The first 9 rows are patterns. Each new row is the sum of 2 different patterns, raised or lowered, with some noise. Before adding, each is slid sideways (what falls off one end comes back at the other) and multiplied by a number that may be negative. Names go in the order of the patterns.
(in the rows, 128 means zero)
Known rows, each followed by the names of its patterns:
[ 96 151 158  92 121 158 131 145 160 151 133 108  92 144  93 145  99 159
 121  96 115 106 148  95 113  94 144 117 144 112 151 145 138 146 154 108] : k702
[133 100 157 147 127 129 160 123 158  96 108 123 103 146 143 156 155 144
 129 145 151 127 149 113 146 146 101 124 112 125 100 111 110 156 150 140] : k284
[145 118 134 158 121  98  94  95 104 120 151 140 112 134 102 120  98 132
 165 160 114 125 125  99 111 163 122 124 158 139 142 115 136 158 148 152] : k335
[110 164 157 106 106 155 123  99 148 131  98 134 122 151 104 129  92 134
 131 149 128  97  92 158 145 125 142  94 160 140 137  99 117 135  99 117] : k989
[133 153  92 143 110 158 135 139 137 117 164 157 145 127 132 137 125 114
 128 160 126 138 160 142 164 146  96  91 156  93 158 140 102  94 118 160] : k474
[156 101  96 106 135 104 103 125 128 135 112 139 127 102 137 102 124 140
  98 158 102  93 150 152 148 126 148  95 121 125 163 152 156 157 110 134] : k512
[102  94 134 135 131 135 150 140 156 155 131 150 139 103 158 135 111 123
 146 142 132 122 153 140 143 160 103 132 102 139 155 106 122 163 155 125] : k513
[104  97 136 151 104 148 115 160  98 108 142 104 152 163 117 129 153 146
 119 116 127 101 137 146 158  98  93 112 107 140 136 113 118 130 124 138] : k464
[159 160 118 141 118 102 107 100 142  95 135 144 113 104 140 140 138 130
 130  94 117 134 129 119 149 159 104 148 116  94  98  97 154 152 106 136] : k128

New rows, each followed by the names of its patterns:
[ 71  89 155 134  73  77 126 114  61 113  96  55 141  99 154  77  82 102
 120  79  98 112 108 111 128 117 105 112  62 124  92  93  82  77 100 112] : k989 k513
[106 107 136 101 147  93  65 109 137 126 113 143 105  87 113 136 110 126
 121 108 110 110  82  76  90 125  93  77 113 131 140 124 136 119  81 108] : k335 k512
[112 119 114 164  95  85 112 115 143  90  95 124 140 131 131 111 122 100
  94 109 110 121 117 137 127  73  84 134 111 115  98 144 116 160 129 107] : k989 k513
[123 130 130  74 110 115 111 137 113 116 162 141  78  56 104  86 133 121
  91  96 105 156 134 126  96 128  73 151 120 100 111 114 148 135 115 128] : k474 k513
[131 100 107 132  94 143 128  91 116  89 118 145  65 104  97  94 101 118
  92 111  74  67  70  84 128 102  94 126 126 106 117 144 139 122  98  91] : k512 k464
[120 114 120 135 121 137 131  97  66  89  92  97 124 144 107 120  94 102
 104 125 124  89 140 139 105 136  98 110 155 161 151 105 145 114 103  85] : k335 k512
[ 99 163 166 157 195 188 165 116 153 180 142 167 148 186 138 116 135 151
 164 153 163 180  90 171 173 104 119 118 162 125 139 137 126 110 139 118] : k335 k512
[137 142  94 113 107  83 111 104 108 139 170 126 186 122 140 162 149 132
 115 121 125 170 136 145  78 104 131 125 145 114 113  93 138 125 105 128] : k335 k474
[151 100 178 123 130 155 140 135 125 127 101 132 140  86 106  94 151  94
  96 154 135 150 123 163 143 128 112  91 113 136 136 127  88 108 147 119] : k284 k512
[128 121  89 156 139 138 123 172 159  96 123 102  85 100 128 146 157 120
 154 129 150  94 161 168 158 156 137 182 164 147 102 136 118 172  93 108] : k702 k284
[ 80 128 131 126 107 118 126 122 121 136  97  99 138 148 143 168 171 117
 128 109 109 100 118 156 169 107 108 132 163 122 141 137 120  89 109 138] : k335 k128
[182 140 123 171 140 135 109 153 110  93 116 111 154  95 152 146 103 128
 125 144 156 114 164  85  97 158 159 144 149 181  90 145 125 139 133 138] : k512 k128
[180 172 187 126 146 160 153 172 157 148 192 180 177 155 168 203 167 187
 158 163 174 175 167 149 192 190 179 185 142 185 195 139 147 139 155 150] : k512 k513
[188 145 157 136 129 138 113 106  85 150 136 159 124 119 138 103 169 132
 106 132 150 118 129 103 101 137 176 118 143 115 166  87  87 164  95 162] : k464 k128
[138 140 103 127 108 138 127 120 176 180 163 135 165 129 132 152 151 170
 170 135 119 125 152  88  93 101 164 131 126 134 109 164 136 139 133 140] : k284 k512
[107 152  75  98  93 140 122 132 123 158 141 111 145 141  89  97 113 133
 136 157 126 161 117 136 164 164 122  79 140  87 171  99 165 102 105 113] : k702 k474
[149 157 132 104  69 159 102 146 110  94  98  95 139 108 161 112 116  91
 158 121 112 141 112 126 145 132 133 109 129  92 110 121 155 119 104 120] : k989 k474
[126  90 107 139 162 119 137  98 112 101 162 125 129 147 124 156 135 136
 144 140 144 135 105 129 163 116 112 123 109 128 131 119 110 133 105 123] : k335 k474
[ 55 106  55 154  70  84 111  76 108  92 103  87 129  98  92  83 138 126
 105 147 160  70  98 119 106  47  75 163 133 103 146 160 143  78  88 114] : k702 k128
[122 171 151  83 122 144 143  72 150 129  86 131 102 114 173 111 135  93
 162 112 135 184 131 128  81 186 175 176 131 130 105 154 115 111 126 100] : k702 k464
[102 111  99 138 110 121 137 106 147 104  76 108  91 150 162  75 128 125
 157 126 109  96 117 114  89 107  54 127 132 101  98 145 133 143 135 118] : k513 k128
[121 123 129 146 130 107 121 129 118 109  95 100 107 105 119 109 124 112
 119  83 125 139 108 148 101  71 133 144 136 114 152 123  97 132 142 119] : k512 k128
[143 173 112 174 149 105  91  94 122 113 147 125 137  84 121  91  94 170
 129 121 156 179 164 144 132 137 126 132 144 128 111 131 153 104 161 116] : k284 k512
[181 218 171 162 204 127 177 148 172 153 131 187 117 109 169 158 143 128
 176 172 141 195 134 137 139 169 218 155 157 165 173 191 172 175 138 144] : k512 k464
[ 95 117 126  89 135  94 130 104 117 107 122 106 156 141 115 149 177 144
 138 168 161  79 115 168 128 166 165 178 133  86  79 155 106 147 135 173] : k702 k335
[ 82 100 116  78  94  95  86  96  73  84 114  75  35  57  63  62  74  62
  65  75  81  67  58  64  92  72  95 100 117  65 112  68  61  71  51  98] : k284 k512
[112 136 137 129 139 124 129 111 124 128 114 152 167 130 147  91 112 148
 134 128 139 142 109 146 142 186 142 182 157 109 150 178 100  97 107 140] : k512 k128
[167 159 118 160 183 195 181 156 158 157 197 160 156 193 197 181 179 155
 181 171 168 201 165 148 165 163 151 185 141 190 201 203 217 119 151 159] : k513 k128
[168 139 179 113 143 142 122  92 108 164 155 112 144 155 145 151 130 119
 112 170 163 115 150 135 142 100 131 159 146 110 144 140  91 158 143 141] : k989 k128
[103  85 115  98 155  91  89 101 123 116 121 141 107 136 112 119 157 158
 101 109 135 116 110 164 122 145  99 115  98 160 117 121 123 133 119 154] : k335 k989
[194 172 205 141 196 188 156 180 143 123 165 165 136 152 194 165 166 207
 167 142 138 195 208 172 179 151 143 201 178 186 168 147 208 201 143 134] : k513 k464
[114  98 145 125 112 152 132 148  89 133  98 153  89 110 158 121 162  97
 137 170 165 137 141 144 162 131  89  99 104 105 176 130  93 106 156 107] : k702 k284
[161 156 113 117 157 170 156 102 122 147 109 158 101 103 155 163 171 127
 144 167 161  84  95 161 177 148 140 159 119 132 145 125 124  98 158 121] : k989 k513
[133 120 140  83 120 140 149  86 131 118 130  96 101 157 124 129 135 134
 124 119 155 119  95 125  98 146 123 149  80 101 111 123 133 108  91 140] : k989 k464
[159 161 180 158 172 189 177 196 103 129 148 183 155 139 173 168 174 179
 129 132 141 178 155 189 167 162 159 177 186 202 138 117 183 151 168 123] : k989 k513
[138  98  79 144 104 107 143 134 149  83 101 111 114  98 108 122  89 101
 151 141 130 114 121 130 110 135 114  98 112  95 108 105 163 141  99 105] : k989 k128
[126 148 126 146 109  78  66 106  99 144  76 144 124 103  96 101 124  69
  89  64 134  85 128 108 123 111 135 135 145  94  84 113 130  82 108 133] : k702 k128
[166  95 131 109 146 134 114 140 153 169  86  86 174 156  90 137 148  96
 113 159 141 161 103 178 121 183 108 138 135 143 178 155 128 128 157 108] : k702 k989
[144 139 110 113 146 122 132  99  95 128 122 122 111 150 123 136  99 143
 143 106 144  94 108 139 101 101  98 119 106 110 124 127 125 106 136 123] : k284 k464
[118 105 129 119 142 128 100 126 118  83  95 138 144 139 129 144 149 147
 126 127  90  95 138 105 138 161 122 120 119 112 126 121 130 151 119  93] : k335 k513
[ 93  79 106 102  55  92  56  57 102 125 114  80 110  56  83  73 118 131
 131 103  79  93  96  66  92  76  95  95  82 100  87 102 100 112 103  81] : k335 k512
[128 154 163 185 151 166 147 165 100 168 165 132 143 141 170 154 153 145
 156 138 172 103 129 111 135 143 131 151 149 142 158 120  89 142 132 121] : k702 k513
[123 131 141  98 147 145  93 160 114 124 135 151 128 137 154 124 131 112
 138 172 167 155 133 117 175 120 113 102 133 125  99 127 123 163 145 126] : k989 k512
[119 119 133 123 121 127 202 146 126 150 182 132 114 165 160 103 145 131
 140 152 145 144 149 128 187 154  95  93 180 184 175 156 118 173 154 138] : k989 k513
[120 127 120 144 178 114 131 140 144 167 120 103 109 146 138 143 134 128
 146 108  87 152 125 136 151 157 133 119 146 109 117 104 151 124 144 127] : k284 k989
[169 175 153 172 189 222 205 201 210 169 174 213 136 152 164 156 145 139
 163 151 162 143 202 186 158 184 128 188 195 142 202 169 136 213 170 178] : k284 k512
[135 140 125 143 122 136 107 107 108  94 154 144 100 127 165 128 127 120
 165 136 118 139 120  96 132 145 101 130 134 126 145 116 140 136  90 131] : k512 k464
[ 97 140 125  84 120  93 100 155  91  92  97 134 127  91 130 114 101 104
  91 150 125  76 135 144  74  93 141 127 143  93 128 109 140  91 107  76] : k989 k513
[114 155 125 106 118 101 150 122 113 107 166 128 172 128 123 117 157 118
 178 122  85 124 147 120 125 174 103 159 146 175 143 119 106 137 127 165] : k702 k474
[121  95 114 118 128 153 166 140 140 141 147 141 121 144 105 147 151 123
 109  93 118  93 122 119 140 141 138 124 113 136 121 130 141 135 135 142] : k284 k464
[110 123 105  81 122 101  93 128  79 108 160 154  91 140  94 123 121 138
 120  77 136 103 165 107 120 117 124  94  98 131 113 121 108 117 116 110] : k474 k513
[139 134 111 141 143 158 119 107  78  93 104 131 163 117 116 137 152 126
 134 188 185 129 135 130 126 113 167 149 126 184 149 138 153 118 184 181] : k335 k512
[ 67 108 140 122 128  74 143 102 110  96 122  80 104  78  84  90 106  87
 108 119  87  63 101 119  63 105 107  94 103  78  96 136  81 104  63 127] : k702 k128
[101  87  77 117 156  91 154  81 100 105 126 124  81  96 102 168  76 142
  69  76  74  72 144  93  65  98 134 129  92 121 112  83  58  86 113  49] : k474 k128
[180 143 180 171 161 179 135 136 169 144 177 147 158 133 124 140 156 154
 115 143 124 146 148 146 162 186 173 179 158 161 119 115 161 179 115 134] : k702 k284
[108 144 120  67 131 154 129 136 169  80 117 138 169 141 144 151  86 136
 164 118  70  80 120  84 107 122 114 124 109 129 131  82 107  99 137 117] : k512 k464
[173 132 143 140 122 130 131 167 144 134 161 117 153 124 135 185 142 151
 165 124 101 111 166 122 157 167 149 120 115 128 142 165 153 130 154 170] : k335 k512
[198 145 162 170 189 127 157 167 163 164 190 133 169 184 191 157 142 140
 167 186 175 194 123 165 163 155 156 164 159 139 161 152 196 168 133 157] : k989 k464
[ 54 115 121 150  79 109 102 104  92 109 113 103 127  85 122  95 110  65
  91  76  79 112  65  76 113  82  99 112 114 100  94  82 114  81  72  89] : k474 k513
[ 99  89  84  65  50  82 118  58 104 109  99  67  96 114  63 105 125  90
  75 110 101  61 113  93  98  98  87 148  79  37  63  82 130 136  79  86] : k513 k464
[171 157 136 152 147 117 140 192 158 138 121 169 166 184 181 143 151 113
 141 150 126 142 116 168 137 127 113 110 154 120 129 108 161 148 161 111] : k702 k474
[106 148 149 122 140 100 127 147 103 124 158 100 174  74  82 138 125 154
 136 166 121 132 128 167 162 147 168  97 143 169  78  96  94 124  81  88] : k284 k512
[126 150 121 127 119 179 170 149 149 129 175 146 155 107 144 157  96 128
 112 161 138 107 108 177 149 125 155 120 139 154 132 157 143 135 132 118] : k284 k989
[178 125 199 134 132 122 172 137 135 126 148 132 170 197  93 117 144 159
 140 115 118 148 150 129 128 137 131 177 132 171 135 159 190 182 164 148] : k702 k513
[173 169 161 171 112 129 127  83 148  87 182 143 131 150 132 155 120 145
 104 172 113 170 137 138 151 133 152 139 103  91 185 188 114 136 144 166] : k702 k284
[126 151 106 117 151 148 177 135 129  89 132 137 139 148 160 173 139 116
 123 134 114 151 178 128 100 162 138 122 152 138 151 114  79 128  88 129] : k702 k335
[128 145 143 118 110 154 143 148  98 101 140 141  93 145 137 154 101 130
 151 128 164 139  89 146 124 168 123  98 100  93 156 148 174  67 103  97] : k474 k464
